The rows come from 7 hidden closed curves, with some noise, and rows from the same curve form a group. Each curve winds through 8 dimensions. The rows are also pushed far along 5 directions, which tell nothing about the answers.
In the rows, 128 means zero.
Some rows, each with its group after it:
[124  85 142 129 148  87 152  66 158 188 120 103 157 159  55 106 125 118]  tope
[151 136 148 149  90 142 140 151 132 140 172 123 128 109 155 145 130 139]  Kigi
[128 130 139 117 136 150 138  79 166 112 108 111 140 150 193 124 160 110]  Lesa
[121 129 110 131  89 107 116 184 139 151 151 143 170  89 106  68 166 199]  Lesa
[123 115 137 131  95 122 147 143 137 147 156 111 113 156 133 130 141 115]  gab
[145 110 119 114 151 136 155  65 128 138  72 103 131 118  91 114 126 101]  tope
[138 142 131 121 140 126 144 129 144 121 157 110 119 175 157 158 136 104]  fik
[104 131 130 139 160 104 131 144 140 161 171 136 152 165 114 140 128 127]  fik
[154 140 105 138 124 135 107 121  98 105 119 148 111  94 141 146 110 135]  gab
[140 134  89 113 108 117 131 168  81 124 128 154 115 100  80 103 122 157]  sizu
[144 134 141 131  96 128 154 148 123 158 177  78 109 149 122 160 105 120]  Kigi
[128 160 152 181 122 129  80 194 102  74 201 139  54 122 149 192  75 138]  Kigi
[ 99 123 102 126 158 127 153 161  90 162 122 125 125 133  55 124 118 121]  Lesa
[ 86 119 116 164 184 109 128 131 113 183 102 148 131 142   4 106  81 127]  gab
[156 104 131  94 128 129 130  79 148 126 101 106 154 116 149 120 144  79]  sizu
[ 89 122 118 128 110  85 119 107 155 166 146 132 171 139 131  93 154 178]  gegem
[173 116 112 111 158 156 163 112 114 122  90 121 116 128 102 127 133  77]  sizu
[ 98 137 128 159 137 125 100 150 131 126 136 157 106 143  69 141  88 123]  gab
[168 120  85  74  96 146 135  93 121 103  89 107 141 109 172  82 185 157]  gab
[119 147 155 173 122 133 121 184 130 147 211 120 101 158 113 182  81 112]  sizu
[139 133 141 118  99 146 102 126 140  87 119 124 127  89 143 125 123 135]  gegem
[145 144 103 118 120 122 115 112 105 129 104 134 150  76 136 129 119 157]  gegem
[113 145  84 141 150 135 115 113 104 116  82 172 117 102  89 118 112 138]  gegem
[134 131 153  99  86 128 121 139 134 101 145 123 132 124 144 145 126 144]  tope
[112 137 149 160 147 101 103 119 157 129 122 178 149 103 182 120 114 111]  gegem
[130  89 130 134 143 100 126  50 166 144  64 142 126 166 155  85 142  82]  Lesa
[ 90 116 139 146 158 107 119 147 113 147 119 171 140 112 116 124 115 106]  fik
[105 127 150 161 130 138 143 132 145 166 138 107 133 147 133 132 133 134]  fik
[134 112 127 129 133 127 169 107 133 140 115 120 110 163  75 121 140 124]  sizu
[138 152 167 181 127 147  93 145 160  89 169 165 101 136 153 169 105 113]  sizu
[122 129 110 127 165 151 138 118  97 113 135 102  98 147  94 158 119 121]  gab
[136 115  98 135 183 128 150 109  95 123  83 136  75 174  52 134 108  92]  tope
[123 141 126 163 157 148 114 152 114  84 150 134  71 131 111 142 118 116]  tope
[145 129 127 151 152 123 132 131 107 117 110 146  88 132 122 135 110  99]  Lesa
[130 108 169 117 126 140 128  81 168 105 140 106 116 176 199 155 144  72]  gab
[148 143 137 116 106 148 120 153 119 120 151 112 138 100 149 154 117 134]  gab
[138 137 109 138 153 154 108 110 100  87 107 173  99 122 101 148 105 126]  Lesa
[120 133 137 149 138 135 163 111 135 155 133 121 129 153 114 142 137 138]  Kigi
[156 131 159 142 135 146 137 125 137 104 131 131  97 157 117 174 112  99]  sizu
[137 114  98 123 117 136 171 119 103 164 120  90 104 155  66 126 129 131]  gegem
[145 125 141 114 108 109 142 144 139 127 177  68 107 166 122 129 137 135]  fik
[125 123 146 123 149 159 120  81 137 107  96 150 124 150 156 155 117  79]  Kigi
[176 123 100  70  98 165 141 108 115 109  77 113 140 116 146 121 149 112]  Lesa
[115 127 129 124 142 121 127 116 125 126 142 118 118 149  90 146 105 134]  tope
[ 99 132 152 167 184 136  94 128 117  99 126 173 110 118 112 157  98 108]  gab
[108 127 175 161 120 132 111 130 187 149 151 136 164 127 128 125 118 126]  gegem
[127 146 148 179 144 149 116 206 118 115 173 134  75 141 109 149  94 115]  fik
[149 130 129 144 153 134 108 116 124  97 108 157 110 119 121 138 118 107]  tope
[149 125 121 100 107 141 146  96 118 129 122 100 128 133 147 149 129 121]  Lesa
[125 120 139 131  97 143 104 111 152 131 101 136 149 104 161  92 139 137]  fik
[158 145 134 121  82 126 114 144 131  80 147  96 106  97 213 108 163 177]  gab
[147 140  85  96 129 172  97 145  86  86  81 180 141  72 120 125 120 132]  Lesa
[121  95 142 102 109 124 121  94 146 157 119 123 173 124 154 109 137 115]  gegem
[108 157 141 159 144 132 113 183 139 133 174 151 124 146  63 152  82 141]  Kigi
[132 125 139 121  67 105 153 135 147 193 183  60 156 143 147 123 138 161]  Kigi
[158 135 128 122  85 129 161 161 131 132 145  93 114 112  79 116 134 146]  gegem
[108 116 147 140 139  99 123 122 133 138 148 132 116 144 146 136 108 100]  gegem
[101 132 172 179 135 114 112 159 152 120 177 147  92 150  85 152  90 114]  gegem
[ 96 135 119 173 161 131 113 141 116 147 160 164 129 133  95 130 110 162]  Lesa
[109 145 136 149 172 153 124 144 108 117 129 150 118 128 130 165 110 107]  Lesa
[105 131 156 153 138  93 137 101 153 155 139 121 132 153 149 151 113 124]  Kigi
[136 142 120 106 134 168 124 134 107 106 118 128 127 117 126 152 113 112]  fik
[114 139 121 117 156 146 122 147  93  70 110 147  89 120 132 144 136 117]  fik
[111 130 155 146 139 105 138 140 144 142 172  97 113 153  91 144 102 121]  gegem
[126 149 121 150 102 135 123 155 139 157 177 120 141 130 121 130 124 155]  sizu
[114 149 121 133 133 127  99 133 125 117 127 147 131 127 106 137 104 149]  Kigi
[145 140  77 131 167 153 127 140  73  77  90 144  73 106  80 119 123 127]  tope
[100 117 129 152 137 114 104 137 129 174 126 139 158 102 114  94 106 136]  fik
[105  98 107 121 138  80 168  97 131 229 141  79 178 152  62  94 145 143]  tope
[115 128 152 135 125 119 112 119 127 103 126 114 100 121 179 145 112 105]  fik
[166 126  89  89 137 167 200 122 105 126  88  94  83 174  59 124 135  77]  gegem
[136 147 138 129 143 180 107 125 110  68 118 161  95 131 152 175 105  94]  Kigi
[132 140 140 142 106 119 118 192  94 116 211 113 103 113  76 168 104 170]  gab
[144 142 134 110 106 124 128 140 122 108 164  67 113 122 168 141 134 151]  fik
[128 128 126 146 171 138  90  83 135  98  70 185 130 114 136 132 112  90]  sizu
[149 139  96  85 126 157 118 161  85 105 119 128 134 101 119 135 123 129]  sizu
[126 132 154 108 134 110 127 105 143  99 114 134 129 134 166 154 123 111]  Kigi
[133 113  91 100 115 131 164 108 113 148  76 109 137 118 129  81 173 131]  gab
[140 136 134 129 131 118 118  92 140 118 128 117 134 124 132 151 111 141]  tope
[157 158 139 166 131 181 128 181  91  77 165 153  56 113 122 192  87 102]  Kigi
[ 98 104 135 128 168 113 111 114 123 125 106 168 145 113 120 125 122 111]  sizu
[114 129 114 106 122 142 142 141 110 160 143 100 147 147  63 147 121 148]  sizu
[126 124 121 115 104 127 136 144 118 125 162 107 122 130  56 134 134 158]  sizu
[166 133 114  97  99 157 154 103 143 119 106  94 131 145 120 122 159 139]  gegem
[104 145 140 172 176 122  43 126 154  83 156 204 142 115 173 144 104 142]  tope
[138 129 114 145 157 124 108 118 120 111 114 136 114 113 127 130 125 113]  sizu
[130 116 140 120 126 104 132  82 133 128 108  94 119 125 171 130 128 106]  gab
[112 134 100 112 142 138 135 148  77 148 134 141 151  96  76 140 117 156]  Lesa
[112 130 140 145 138 118 118 136 134 144 150 172 136 146 122 151  97 100]  gegem
[143 140  89 135 145 140 136 159  95 119 147 112 103 123  83 121 139 151]  tope
[ 93 108 115 123 139 121 112 146 103 145 120 157 136 140 108 118 130 134]  Lesa
[113 103 122 102 147  80 123  94 141 158  94 123 184 114 144  87 156 151]  Kigi
[127 132 135 139 139 148 127 131 150 136 120 152 151 130  92 130 128 122]  Lesa
[123 113 135 116 117 102 129 106 136 166 124  78 161 108 154 101 136 144]  fik
[121 134 116 135 158 126 101 124 123 100 101 163 140  96 150 109 142 153]  Kigi
[143 128 151 113  79 119 132 125 145 125 176 102 139 125 175 139 143 152]  Lesa
[174 132 123 116 153 165 141  84 137  83  91 104  92 154 147 148 126  91]  tope
[139 126 107 133 147 122 119 118 112 106  95 152 105 133 127 118 130 135]  tope
[113 137 132 141 154 139 143 103 127 138 106 164 144 126 108 144 120 125]  Kigi
[142 134 128 107 122 145 131  99 132 106 101 120 139 122 148 133 152 136]  fik
[138 127 131 117 117 128 132 128 111 133 140 106 126 117 118 157 110 116]  gab
[127 117 131 149 134 113 161 104 138 182 119  93 118 167  84 134 114 108]  gab
[128 134 125 153 144 127 119  96 164 123 122 141 100 183 154 130 115  83]  fik
[144 132 144 117 101 121  80  89 177  78 127 133 159  89 246 101 164 161]  tope
[102 123 127 154 142 116 111  97 158 191 114 162 198 120 123 104 129 141]  sizu

New rows, each followed by its group:
[112 138 107 145 125 101 102 158  96 143 133 173 134 103 101 117 107 161]  sizu
[ 92 131 154 183 184 125 132 111 159 181 155 148 139 198 102 167  94  99]  gegem
[126 132 161 160 139 129 124 166 146 113 154 144 102 152 131 140 124 107]  Lesa
[122 109  67  52  97 126 150 138  74 140  99 112 162 100  50  84 173 187]  Lesa
[160 138 130 106  74 160 148 134 134 108 161  48 100 149 139 145 150 163]  gegem
[140 156 117 116 114 154  99 155 126  80 147 135 131 109 189 135 142 171]  tope
[130 124 128 128  80 117 129 139 147 141 144 121 129 134 163 110 147 138]  gab
[ 72 110 127 149 159  74 114 128 127 175 128 162 163 116 129  98 128 133]  fik
[113 142 113 122 125 115 112 130 137 140 126 124 148 125 122 112 117 151]  Kigi
[124 144 112 162 143 107 100 137 137 125 138 178 125 130 128 124 113 130]  fik
[139 119 128 129 119 138 126 137 139 146 122 135 136 136 133 123 121 107]  Lesa
[131 134 106 135 131 137 117 117 111 122 130 152 135 111 118 119 130 168]  Lesa
[126 110 124 123 135 127 154 115 118 156  86 135 137 136  76 105 136 138]  tope
[106 136 143 171 160 123 134 113 139 143 136 128 113 159 136 153 114 127]  Kigi
[113 120 144 134 131 117  96 143 131 113 162 147 130 114 114 142 111 114]  sizu
[154 120 133 108 110 146 140  75 171 109 102 120 136 140 173 106 160  95]  sizu
[130 125 120 123 126 104 149 129 116 170 163  95 144 138  34 143 109 171]  tope
[117 130 143 119 120 128  96 114 144 120 138 117 139 143 172 149 120 109]  sizu
[126 119 134 119 109 107 102 119 138 123 125 103 142  98 165  87 143 158]  fik
[121 137 151 137 120 156 134 116 138 125 153 106 105 166 116 178 104 110]  fik
[117 121  96 108 138 122 138 155  84 154 149 119 144 100  39 118 114 142]  tope
[165 153 101 108 105 171 113 133 128  47  93 142  81 118 204 116 147 106]  fik
[126 111 129 136 138 108 135 146 124 139 111 137 108 145 107 109 130 101]  Lesa
[125 127 115 138 170 141 142 135 121 120  85 140 105 143 100 115 133  93]  Lesa
[115 122 173 157 125  96 128 102 184 143 139 114 132 144 138 125 117 108]  gegem
[134 150 146 175 118 117 123 161 148 143 178 140 138 101 149 126 125 160]  Lesa
[ 56 121 109 161 178 101 101 175 106 173 117 197 171  94  73  91 124 152]  Lesa
[121 117 149 117 122 102 112  96 153 125 131 146 142 143 177 130 126 104]  gegem
[102 129 125 129 114 130  84 153 131 151 141 186 210  79 155 105 148 190]  Lesa
[136 144 127 108 145 175 121 124 126  71  88 118  98 128 170 135 126  87]  gab
[130  92 138 117 121 101 149 119 133 168 108 124 135 155  86 117 126  88]  Lesa
[118 131 111  92 133 156 125 149 102  86 126 116 111 127  91 125 137 133]  gab
[121 133 139 165 154 111 133 106 138 147 131 126 115 155  99 147 108 126]  gegem
[131 128 117 121 110 121 127 121 134 127 118 149 139 125  85 114 133 145]  gegem
[118 121 137 132 125 115 139 115 141 131 155  87 110 154 126 129 136 122]  tope
[118 122 119 139 131 117 115 108 150 154 123 147 158 130 115  97 140 132]  sizu
[134 146  84  96 132 140 151 151  60 131 124 103 123 108  78 146 124 170]  Kigi
[149 112  86  78 106 142 140  90 114 123  77 135 148 121 165  91 172 131]  gegem
[144 134 109 122 110 129 151 140 110 138 112 148 137 104 115 110 140 167]  sizu
[122 141 119 135 121 127 105 151 120 127 158 126 127 115 146 140 111 124]  sizu
[130 123 144 158 160 145 144 132 128 131 153 102  86 154  87 154 102  78]  tope
[114 117 136 123 126 117 100 139 144 109 150 136 153 110 155 109 160 158]  sizu
[118 140 145 152 151 120 101 162 141 116 166 173 125 148 138 151 108 104]  fik
[ 89  99 176 147 115  84 117 110 184 174 158 137 155 169 158 118 126  97]  fik
[124 137 141 121 107 121 159 118 182 156 152  92 149 174 113 120 146 133]  gegem
[129 128 151 131 122 121 142 113 144 119 142 115 112 143 118 154 122 108]  Lesa
[123 129  98 119 114 134 119 141 131 140 154 125 166  89 116  89 158 162]  sizu
[136 145 114 130 113 161 114 125 127 124 126 128 144 111 161 135 134 153]  gegem
[151 156 133 117  99 159 148 148  96  85 112 108  75 123 146 171 113 126]  tope
[121 150 135 153  98 132 114 142 146 133 162 142 124 135 161 136 114 138]  sizu
[145 144 121  99  82 134 150 113 139 140 121 123 190  83 181 108 179 190]  Kigi
[134 139 171 162  84 131  85 156 187 129 175 144 155 123 244 132 138 141]  Lesa
[150 142  92 121 130 152 157 137  91 119 134  99  96 131 111 130 134 151]  Lesa
[137 145 122 143 129 149  80 143 127  95 106 190 137  77 170 132 104 115]  Lesa
[117 112 143 121 126 111 106  98 150 152 139 122 166 129 139 126 115 125]  gab
[137 108 130 112 136 103 123  93 139 127 136 110 127 143 122 127 119 103]  tope
[108 131 103 136 170 110 108 136  93 137  97 160 142  82 124 112 112 125]  fik
[127 115 167 146 142 105 107  87 181 142 115 107 151 137 213 111 136 103]  fik
[147 126 111 122 143 155 141 115 118 148  89 134 139 129  99 124 117 104]  gab
[145 133 150 100  70 136 148 146 152 134 192  81 128 172 153 156 136 128]  gegem
[143 150 108 123 155 184 125 156 101  67 138 118  73 133 120 162 116  99]  sizu
[111 119 121 110 156 137 131  98 102  92  88 142  93 147  88 155 115  87]  Lesa
[126 162 129 159 103 138 110 168 123 138 163 152 129 120 133 151 103 159]  sizu
[129 147 115 132  96 115 154 143 141 150 163  91 129 146  85 121 142 180]  gegem
[ 97 132 141 136 127 118 102 150 126  94 156 129 108 120 136 128 134 151]  gab
[127 118 144 136 160 131 132  76 149 146 109 102 150 137 163 124 139 122]  gab
[149 139 132 152 129 123 154 142 134 148 149 113 121 124 110 126 125 131]  Lesa
[120 142 133 142 152 132  62 105 138  88 108 167 147  87 168 127 105 143]  gab
[175 161 127 111  95 171 155 135 138  70 145  62  58 174 160 158 135 120]  Kigi
[119 129 137 151 135 146 115  73 167 138  93 148 144 146 149 135 125 110]  gegem
[136 139 121 110 119 143 121 135 135 111 139 116 139 134 167 127 148 156]  tope
[141 136 107 134 113 127 127 165 102 159 159  95 127 115 102 126 110 155]  Kigi
[162 149 128 104  93 131 134 118 123 102 136  92 121 115 140 158 130 149]  tope
[110 120 112 147 151  96 137 109 130 181 138 112 149 143 106 115 134 142]  tope
[163 132 111 102  87 138 131 103 154 115 116 112 151 111 167  89 173 141]  sizu
[120 107 126 108  88 100 151 121 131 190 155  87 171 118 149 101 151 154]  Kigi
[147 153 105 114 122 159 131 114 115  85 108  98  76 145 149 144 114 109]  Kigi
[136 115 120 119 110 119 139  61 164 147  96  99 149 145 201  97 169 136]  Lesa
[125 107 142 119 148 123 133 110 131 119 107 143 126 144 108 131 135 115]  sizu
[149 104 133 120 143 128 185  60 146 151  66 117 109 181 117 125 134  77]  sizu
[143 123  96 107 124 148 126 112 116 105 112 127 121 128 134 105 156 146]  gab
[107 125 130 131 139 148 115 166 105 146 152 162 149 135  80 151 114 142]  Lesa
[ 95 116 132 108 134 130 120 133 106 109 113 127 128 107 129 116 141 137]  fik
[131 129 133 129 144 132 139 102 129 106 109 133  97 137  95 151 106  83]  Lesa
[166 129 141 115  97 140 163 129 132 122 159  65 107 141 102 164 137 130]  sizu
[139 159 120 108  72 130 119 207  95 103 186 117 113 112 172 152 133 179]  tope
[136 116 125 148 120 108 143 137 148 189 164 101 169 127 125  95 156 172]  tope
[162 144 120 108 126 144 144 105 122  70 106 115  91 112 146 135 134 106]  Lesa
[117 119 129 113 154 141 133 105 115 120 134 104 132 132 135 148 139 119]  gab
[108 100 129 106 126 114 127  97 142 156 130 113 166 138  68 117 140 129]  sizu
[122 121 131  98 121 129 130 117 144 118 117 134 145 138 184 117 155 101]  fik
[128 133 146 166 157 142 136 145 111 125 135 167  81 164  38 180  70  89]  sizu
[157 127 106 128 140 139 136 133 109 119  90 136  96 121 127 120 109  81]  Lesa
[131 135 142 117 119 147 149 101 153 112 138 103 104 184 170 164 135  88]  fik
[122 124 153 164 128 100 107 124 151 127 140 166 118 137 153 130 113 113]  sizu
[115 129 139 116 143 126  88  78 155 101 106 122 146 123 158 133 120 121]  gab
[120 124 121 112 135 143 104 128 107  81  95 171 104 112 118 137 109  84]  gab
[ 75 140 142 156 163 134 102 148 129 125 156 160 120 160 117 161  95 129]  tope
